Each new row is followed by its nearest point in the smallest flat space through zero that holds the last named rows.

z294, 5 rows:
[[-29   6  21   2  36 -10  29 -14 -27   3   8]
 [  1  10 -18  21 -20  -8 -22   4  13  10  27]
 [ 20   9 -35  26 -29 -24  12 -43   4 -11   1]
 [ 31 -42   2  -7   0  -3  -2  33 -31   2  -1]
 [ 15 -11  36  -2  -4 -25  25  23  24  26  -7]]
New rows:
[-56 -19 -36  46 -11   5   7  37 -19   5 -11] | [-10  -1 -10  11   6   0 -14   6 -19   3  25]
[ 37 -20  24  -7  -5  32  11  19  13 -25 -36] | [ 28 -22  11 -29  -7  15   5  15  10 -10 -41]
[ -7 -37   8   5 -15  15   0  36 -29   0 -12] | [ 14 -28   5 -11   6   7  -8  29 -23   1  -1]
[ 29  16  27 -24 -18  59  25 -56 -40 -25  -1] | [  0  -1 -12 -17  12  18  15 -34 -21 -32 -33]
[  1 -20  22  -3  25 -16 -16  43 -14  -4 -20] | [  5 -24  22 -15  14   5   0  34 -14   9  -2]

z111, 5 rows:
[[ 17   1  47 -11 -26   9   3 -23  28  49  30]
 [ -9 -16 -53 -15 -36  -4 -18 -50 -11   2  -7]
 [-31  -4  22  15 -18 -28 -40 -31 -42  -9  -2]
 [ -4  20 -54  -8  16 -18  13   4   3 -28 -40]
 [ -7  -2 -34  39  -4 -11  10 -12  29   9 -24]]
New rows:
[ -4   1  20 -21 -25 -26 -20  -1 -20  16 -23] | [ -8  13  18 -15 -11 -19 -15 -21 -15   1  -2]
[ 14  10 -21  25  19 -24  -3   1 -31 -32  35] | [-11  -6  -7   8  11  -2  -9  12 -23 -23  -5]
[15 28  9 15  8 -3 15  0 -9 33 14] | [ 5  9 21  3  1 -3  7  2 15 14  2]

z625:
[[ 15  28  48 -10   2 -17   9 -23   7  -1  -6]
 [  5 -26  -3 -12  17 -47  -7  42   0  43 -23]
 [ 19  17  37 -38   4  11   4  18 -18 -31 -26]
 [ 23  20  27 -23  -3  22   9  14  47   6 -38]
 [  0   8  27  38  33 -19 -17  24  -7 -28  41]]
New rows:
[ -1   5  -9 -15  30 -24  -1  28  12  -1 -10] | [  6  -7   6  -4  14 -14  -6  31   4   8 -10]
[ -9  -1 -24 -21 -26  35  28 -29   6 -14 -22] | [ -3   3 -22 -22 -30  40  13 -29   2  -5 -18]
[ 11 -33  28   8  32 -18 -34  14  26  21 -22] | [ 10  -5  15   5  20 -27  -7  33  23  24  -9]
[-14 -20 -17 -30 -20   1  11  14  35  -9 -22] | [  3  -8 -17 -18 -10  18   4  13  16  12 -26]
[ 32  30 -11  16 -18   6  -5   5  30  20 -26] | [  8   7   3  -1  -5  12   5   0  41  18 -16]
[ 14 -11 -29  25 -16  -9  14  -5 -25  32  21] | [-15 -17 -27  13  -5 -16  -2 -14 -11  19  13]

z3 (5 x 11):
[[ 14   7 -10 -42  -5  33  38   0  32   8 -43]
 [ 45   7   0 -34  -2  29   5 -10   6  -9  -8]
 [ 25  28  57 -66 -15   9  14 -22  24  45   2]
 [ 41 -25 -19   3   3 -10  -4  22  -1  12  19]
 [ -3   8  46 -13 -17  26 -24 -24 -22  22 -24]]
New rows:
[  9  21 -16  26 -31  21   1 -34  21  22 -19] | [ -4   1   3  -7  -5  16   3  -4   0   3 -22]
[ 17 -25 -26  10  -6   5  21 -31   6  17  27] | [ 19  -9 -12  -2   3  -6   4  11   5   3  10]
[ -8  -6  19   7  32  31  22 -22 -17   3 -25] | [-11   5   6  -3  -5  22  -2 -10  -6  -4 -28]
[-12 -22   2  13   3 -22 -25 -12   1   9 -27] | [-16 -12   4  17  -4  -2 -10   5 -12  13 -11]
[  7   4 -21  21   8  16 -11 -12  13   6  20] | [  8  -3  -9   6   4  -3  -4   2  -3 -11   9]

z29, 5 rows:
[[  9   0  31   2  11  31 -27   8  58  -1   2]
 [ -4 -34  52 -53 -19 -65 -35 -12   7  10  38]
 [ 23 -20  54   4  -8 -30  -5  -3   4 -20  25]
 [-24  -4 -32 -12   8 -21  19   7 -27 -28  -2]
 [ 19  13   8  24 -49  18  24   3   5 -46 -23]]
New rows:
[ -8 -35  29   9 -13 -34   6  -5  15 -32  21] | [  6 -19  34  -7  -7 -30   0   3   4 -37  18]
[ -7   5  -6 -29  -1   0  -4  -2  23   3 -26] | [-15   3 -10 -21 -10   7 -12   2  19   2  -8]
[ -7 -45   4  15 -34   4   0 -13 -20 -16 -23] | [  6   1   3   2 -30  -9  11  -4 -12 -15  -6]
[ 21   6   0   6   1  16 -28 -27   2  11  -8] | [11  6  7  7 -5 14 -8 -6  8 24 -3]

z508, 5 rows:
[[-11 -13 -18  20  23  19  -7 -29  -5   7   6]
 [ 13  38  10  17   2   9 -15  40  17   4 -12]
 [  7  10  25  15   4   2  -5  15 -14   7 -32]
 [-17   2 -17  17 -14   8  -2   0   0  -4   5]
 [ 55  22  -1 -12 -10  23 -60  17   0  -6   5]]
New rows:
[-17  -6   5  -6   0  -5 -14  20  18  46  18] | [-1  9 -3  0  8 -1  5  8 15  2  7]
[  3 -25   9  12 -35   3 -16  26  -9 -11   3] | [  1   1  -1   2 -36   1 -12  10 -15 -10  -7]
[-26  20  -1  15   2  -9 -12 -29  -7 -11  18] | [-14  -5 -15  12  -1   8   0 -10   0  -1   7]

z944:
[[ 15  -1  -8  20  -9  -5  12 -17 -28  37  11]
 [  7  -8  12 -10 -17   3  -3  -5  24 -14  -6]
 [-17 -14  17  20  -9  -3 -42  29  27   4 -23]
 [ -9  19 -13  19   2 -15  22  41  22 -45   4]
 [ -3  16  49  -3  34   3   5   6 -13 -11   6]]
New rows:
[ -1   7 -13  18 -32  30  12  36 -16  -2   1] | [  0   3 -16  21 -10 -10   8  14   3   0   2]
[-13  29  24   0 -32  31   8  23 -24  14  21] | [  5   6  17  13   5  -4   8   1 -10   7   6]
[ -3   3  -6  16 -30 -12   7  18 -30 -23   2] | [  3   7 -11  20  -7 -10  14  13   1  -5   6]

z906:
[[  7  37   7 -16  34  10   7  20   9  13 -10]
 [-13  -6 -47  22  -3  22  -7 -18  64 -18  20]
 [-12 -19  -2   6 -24  -4  -7  14   5  13   8]
 [ 23 -48 -16  39 -12 -14   8  11   1 -27  -7]
 [ -7 -30   0   3 -37  35  15  31  37 -23 -31]]
New rows:
[ -6  17   9   6   8 -17  64 -17   5  -5 -12] | [ 11   9   5  -4  14   5   9  -7  -5 -15 -13]
[ 12 -14  27  -6 -11  24  26  -6  24  32  -4] | [ -8   0   8 -10 -12  14   3  15   9   3 -10]
[ 33  29  27 -10 -27  -2  -9  -4  -9 -19  -7] | [  4   5  17 -13  -1   4   7  -8 -18 -10 -15]
[  8  -2  -2 -13  49 -13 -20 -19  31 -47  28] | [ 12  16 -24  12  31   1   1 -30  15 -20  10]
[ -1 -11   3  23 -18   2 -26  43  -1   5  -8] | [  0 -21   1  11 -16  -5   0  37   6  14  -3]
[  8  -2  11  29 -17  25 -14 -27 -17   1   4] | [ -4 -10   0   1 -12  -2  -3 -22  -9 -11   3]

z822:
[[ -7  16  -6   7  21  32  20  -5  -3  14   2]
 [-10  14  29 -19  -4   4 -37   1  35   9  -6]
 [-15 -18  -6   7  -6  -3  -8  -2   8  -2  -1]
 [  5  12   2  45  -3  29  -3 -15  10  13 -11]
 [  9   7 -23 -39  -6 -21  23   7  35  30   7]]
New rows:
[ 19 -10 -31   3  -9  34 -23 -13  19 -47  -3] | [ -5 -10   1  20  -7   3 -10  -5   0  -5  -4]
[ 30   7 -12   1   8 -35  26  -8  28  25  15] | [ 27  10 -21  -9 -14 -19  24   1  20  23   1]
[-15 -17  -3  -7   1  24 -25 -19   2  21 -29] | [-22  -5   4   8   2  16 -15  -5  17   6  -3]
[-33  28  13 -51 -11  29 -25 -31  15  -1  12] | [-26  15  24 -35  17  18 -22   5  24   9   2]
[ 18 -42   8   5   6  -6  17 -34 -16 -30  -4] | [  2 -20  -8  16  -5 -11   4   0 -27 -20   1]
[ 18  53  16  14 -20  24  36 -12  16  64  28] | [33 50 -5  9  5 27 27 -9 28 44 -5]

z229:
[[-35 -10  -4   8 -21  -7  15  45  -8   3 -20]
 [-10  10  -9   3  -9  22   9   1  -8  11  -1]
 [  2 -24  22 -15   2  -7  30 -12  13  22 -54]
 [  3  25  22  -4  34 -25 -11 -36   8  37 -28]
 [  5 -18 -15  24  18  37  33 -24 -29  30  10]]
New rows:
[  9 -11   5  16  11   9  20 -13 -14  -1  29] | [ 12 -16  -9  14  14  11   9 -12 -14   1  21]
[ 11  20 -38 -36  27  45  13  27 -24   2  -9] | [ -5  11 -14   1 -14  35  11  -3  -8   7   5]
[  9  11  36 -20 -11   2   1  10   6 -19 -11] | [  5   3   9 -20 -15  -5  -5   2  19 -13 -14]
[-20 -16 -31  -2 -13  22 -10   7  -9 -25  41] | [  0  -4 -22  10 -16  22  -3  18 -12 -25  38]

z841:
[[-20 -10  13 -22 -11   5 -16   6  25   7 -12]
 [ -7   4  28   2   3  24  14  25 -11 -11  46]
 [  6  -8  17   1  -4 -41 -24  -9  -6 -67  11]
 [ 27 -40 -14  25 -11   8  19  13   9 -33   3]
 [-17 -64   9   9   2  -6 -65 -21   1 -32 -37]]
New rows:
[ -5  41 -14   0  -5  -3   2  24   5 -20   5] | [  5  23   3  -9  -5 -13  14   5   4  -7  13]
[  0  20   1  52 -25   9   6  52   4  52  -9] | [  3   4 -12   4   1  29  26  12   4  36   2]
[ 20  -3   3   1  -1 -17   7   2   3  -1   9] | [ 10   4  -4   2  -3  -9   9   1   2 -11   4]
[ 16   4  45 -23  21 -43   3  -6  11  -8 -11] | [ -5  17  11 -18  -6 -29 -12  -6   7 -19   1]
[ 20  -9  -7   4  -7 -35  27   7  -5 -14 -11] | [ 23   2 -17   7  -8 -21  16  -2   6 -21  -4]

z811:
[[ 19  13  11 -20   3 -19  23  41  -2  11  -4]
 [-72  34   9  -2  61  16  13  14  49  37  45]
 [-18  -7  37  29 -22 -18 -12   6 -27 -21  10]
 [-14  12  14  44  18  29  49  14 -24   1  10]
 [ -6 -12 -10  15   4 -28 -17  34  14   1  18]]
New rows:
[15 13 27 -4 12 14 14 34 34  1 -8] | [  2  15   7 -13  13  -4  21  25   5  13   2]
[ 16 -36  15  19  16 -28 -17  26 -22 -22  20] | [  4 -17   4  28 -14 -28 -13  30 -11 -13   9]
[-36  -7  10 -12  29  11 -22 -11 -18  36 -32] | [-19  11   9 -12   8  11  -4 -20   9   6   4]
[ 20   1  29  22 -10   4   8  29 -33  33 -20] | [ 16   5  19  11  -9  -5  27  24 -26  -5  -6]

z489:
[[-32  29  19  13  -3 -17 -21  12   8 -14 -26]
 [-25   9  29   8  -9  10   1  13  17   8   7]
 [ 15 -30  25 -21   8 -28 -31 -11 -23  -6   6]
 [ 32  -2  -3 -28   5 -33  38 -33  -7  20  -6]
 [-33   6  17  -2 -31 -16 -24 -17 -35  19 -11]]
New rows:
[ 18 -22   0 -33 -11 -34  21  34   9  33   3] | [ 17 -10  16 -18   5 -13  21 -12   5  14   9]
[ 26 -16  32 -27  24  10   9   0 -14 -27 -32] | [ 22 -12  12 -13  20 -21  -5  -1   5 -13   0]
[-33   1  31  -4 -17  15  36  -3  27 -19  35] | [-16   4  32   4  -6  18  21  13  28  17  19]

z539:
[[  8 -21  46 -13   0 -27  14  -8 -48   6 -36]
 [ 15 -11 -35  17  -3  -6 -27   8   0 -23  23]
 [ 18   4  11  15   0  -9 -49   7  40  -9  10]
 [ -5 -28  11  -5  37 -24   1 -16  35  17   2]
 [-37  -3   2  14 -42  19   3 -12  22  20 -15]]
New rows:
[  9  -4  -6 -14  52  -5   2 -47  27 -11 -17] | [  3 -12   4 -12  43 -16   8  -8  24  10   8]
[  4  -7  14 -13  -2 -20  21   0   1   2  16] | [ 1 -6  7 -7 13 -7  9 -4 -4  4 -3]
[-48  31 -33  20   3  25 -51  -3   3 -22  -5] | [ -7  15 -26  17 -27  22 -19   8  20  -8  15]

z380 (5 x 11):
[[ 23  -8  17 -27   7 -16 -12 -23 -21 -25 -43]
 [ 28  28  26  18  -9  11 -47 -27  -5  29 -15]
 [ 27  37  19  38  38 -15 -24  -6  -9 -44 -30]
 [ 13  26   1 -13  19  -5   4  11  19  -5 -37]
 [ 56   5  20  21  -2  -5  -9  -8 -37 -22 -28]]
New rows:
[-22   7  -8  16 -13  17 -25 -29  52  42 -21] | [-19  25   5  -7  -3  13 -30 -13  32  44   1]
[ 55   0  28 -23  21  40  -2   9   9   7  14] | [ 30  10   5   0 -11   7   2   6  -3  16 -16]
[ 12  27 -18 -14 -13   9  35 -57  37  13  -3] | [ -2   9  -1 -19  -4   6  -2   1  17  23 -12]
[ -6  14  29  15  29 -19  28  46  21  14  -5] | [  1  24 -12  11  17   1  19  30  23  -4  -6]
